There are 4 ways to turn a row about zero (a turn may also mirror it). The second row of each pair is the first, turned, with some noise. The first 36 pairs use one turn. New pairs use 3 turns, one after the other, and a turn may come again.
In the rows, zero is written as 128.
Some pairs, each with its turns in order after it:
[145 152 107 103 113 131  87 123]
[130 103 138 160 122  83 135 130] -> (2)

[118 159 111 131 155 132 149  80]
[171 121  99 112 119  89 122 119] -> (1)

[112  93 157  97  93 123 162 142]
[114 122 108 169 102 175 154 124] -> (1)

[168  85 108 139 144 126  86  92]
[157 124 136 193 118 157 163 138] -> (2)

[112 154 111  84  94 156 172 164]
[129 144  59 147 157  86 111 113] -> (0)

[123 100 122 161 176 111 136 128]
[157 137 178 116 121 139  99 132] -> (0)

[140 171 135 119 162 149 142 158]
[166 103  98 127 114  99 106 151] -> (0)

[120 161 158 125 103 179 137 149]
[135 136  82 159 131 105 148 166] -> (0)

[ 84 178 155 175  85  80 145 152]
[154 157 139  69  85 166 173 175] -> (1)

[ 77 159  77 169  87  94 105 177]
[105  78 143 128 171 122  47 173] -> (2)

[ 78 102 141 156 176 141 117 164]
[163 111 129 164 165 140 131  67] -> (3)

[145 149 100 148  91 115 125 120]
[142 152 126 126 151 121 138 174] -> (1)

[ 92 125 103 169 179 174 154 180]
[ 94  41 142  80 118 105 140 129] -> (1)

[141  89 149 172 168 104 119 169]
[135 116 117 163 188 177 110 117] -> (3)

[105 130 103 173 137 179 165  90]
[160  65  97 118 114  99 106 165] -> (1)

[102 139 115 171  98 128 120 160]
[148  67 119 114 134 125 114 121] -> (3)

[169 160 141 174 172 131 176 143]
[113 131  89 187 120 141  66 137] -> (3)

[157 155 128 112 114 111 138 117]
[113 108 118 122 109 103 135 108] -> (0)

[144  99 125 117 155 169 176 109]
[120 160 146 106 140 154 183 100] -> (2)

[127 170 137 127 150  83 144 102]
[147  94 155 106 125  85 147 111] -> (0)

[123 136  92 163 123 130 148 165]
[107 108 126 101 139 113 157 167] -> (1)

[ 81 146 146  90  76 166 178 133]
[ 49 129 136  78 111 107 114  88] -> (2)

[ 77 146 141 165 123 131 103 157]
[ 99 109  93 115 141 131  95 178] -> (2)

[102 135 166 125 108 127  90 172]
[120 132 182 115 121 181 138 122] -> (1)

[ 99  81 179 119  85 112  93 136]
[ 91 146  90 166  80 147  86 127] -> (2)

[101 100  87 172  90 165 159  96]
[149 101  49 100 103 119 159 117] -> (3)

[166  88  95  93 159 132  99 162]
[120 107 105 120 112 178  64 113] -> (0)

[146 166 103 126 119 176 117 156]
[157 131 125 102 116  96  73 134] -> (3)

[134 120  91 157 171 112 166 122]
[163 136 163 100 157 165 141 144] -> (2)

[168 135 169 124 145 164 152 124]
[140 148  93 114 135 120 173  90] -> (2)

[159 158 174 165 155 166  99 140]
[122 127 197 121  94  97  89 137] -> (1)

[ 84  98 158 144 104 106 132 152]
[148  80 143 137 131 167 161 111] -> (3)

[151 179  88  95 125 124 154 128]
[ 87 141 133 104  85 102  85 129] -> (3)

[104 146 140  76 136 127 144 102]
[114  94 121 121 173  93 127 132] -> (0)

[134 157 126  91  77  87  95  82]
[ 84  88 113 109 135 126 189  89] -> (0)

[165  84  89 129 178  89 103 124]
[ 79 164 111 115 198 145 127 117] -> (3)

New pairs, each followed by its turns in order:
[155  80 166  87 142 104 130 176]
[133 117  55 110 142 116 185 119] -> (3) (2) (1)

[146 178 145 128 140  82 104 107]
[118 148 160  99 112 188 146 129] -> (1) (3) (1)

[ 77 120 127 142 109 146 167 114]
[159 110 131  99  88 106  97 127] -> (1) (2) (1)

[129 173 123  86  98 129  95 172]
[120  72  91 135 174 148 111 126] -> (1) (3) (2)

[112 121 116  98 171 103 113 142]
[ 83 134 124 132  93 139 139 102] -> (3) (0) (1)

[ 87 142 144 101 133  88 152 171]
[112 110  70 102 138 162 110 145] -> (1) (1) (3)

[173 101  87 177 145  78  80  83]
[139 183  88  96 137  42 102 134] -> (3) (2) (2)

[115 139 164 136  92  79 140 124]
[136  84 118 145 137  97  87 101] -> (2) (3) (0)

[155 133 129 106 134 148 163 165]
[103 101 125 102 107 105 145 101] -> (2) (1) (0)

[155 127 155 106 180  76 105 157]
[171  98 108 152 151 194 131 116] -> (2) (3) (0)

[140 108 173 150 108 159 125 153]
[ 96 120 148 143 115 162 165 110] -> (0) (1) (1)

[ 80 113 124 169 118 169 171 134]
[145 200 126 107  97 102 110 128] -> (1) (3) (3)

[137 125 136  94  78 138 173 164]
[ 95 132 122 166 131 179 158 166] -> (2) (2) (1)

[ 86 158  99  86 156  88 153 174]
[157 151 131  67 156 160 100  71] -> (3) (3) (2)

[ 88 136 105 137 108 144 156  78]
[172 117  89  98 136 147 165 135] -> (1) (2) (2)

[113  80 163  99  82 128 164  97]
[ 93 101 140 185 142 101 110  80] -> (3) (3) (2)

[103  84  77 172 139  77  77  88]
[112 100 199  74  84 132  87  90] -> (0) (2) (2)

[163 116 117  99 145 118 111 160]
[104 116 124 117  96 147  88 111] -> (2) (2) (0)

[171  81 130 132 101 133 110 113]
[117 179 117 143  86 103 133 125] -> (1) (1) (2)

[165 159 129  88 120 113  78 162]
[121 146 101 179 175 120 173 115] -> (1) (2) (1)

[112 180 122 130 168 167 146 157]
[156 113 137 162 108  81 174 135] -> (2) (3) (3)

[153  81 104 148 154 133 148  96]
[155 138 169 143 113  73 126 125] -> (3) (0) (2)

[ 99 113 174 124  81 111 162 180]
[ 87  99 106 103 175 128  89 174] -> (3) (0) (2)

[129 149  86 125 126 115 172 139]
[135 122  83 160 127 152 122 103] -> (0) (0) (1)

[151 124 166 126 140 132 179 127]
[125 107 154 100 168 103 111 103] -> (3) (0) (2)

[143 121 172  88  82 163 124  88]
[157  96 198 122 162 153 108 129] -> (1) (1) (3)

[162 155 133 103 109 127 144  82]
[130  84 134 145 181 120 126 141] -> (2) (1) (2)

[ 92 175  84 116 162 100 122 146]
[ 93 168 164 124  93 168 134 163] -> (2) (0) (0)

[176  97  78 123 157 115  98 152]
[169 189 111 138 111 122 169 109] -> (1) (0) (2)

[149 161  78  87 178 134 124 142]
[122 111 113 138 158 166 177 188] -> (2) (0) (3)

[ 79 150 153 172 177 105 140  81]
[ 83  73  62 136 126 122 145 148] -> (2) (3) (0)

[178  81 157 142 133  90  86  88]
[127 174  98  91 201 132 156 130] -> (0) (2) (0)

[109 160 167  85 167 161 132 150]
[143  88 128 137 160 183  87 108] -> (3) (3) (3)

[165  76 141 102  97 174 114 108]
[ 71 148 142 161 180 128 159 139] -> (2) (1) (1)

[110 146  82  85 101 136  77 120]
[123 151  88  59 103 123 112 109] -> (0) (2) (2)

[161  76  91 138  92 120 112 166]
[113 174 138 106 149  71 102 159] -> (1) (2) (2)

[ 82 173 113  80  78  90 148 175]
[ 70  67 187 122 180 127 128 133] -> (1) (0) (3)

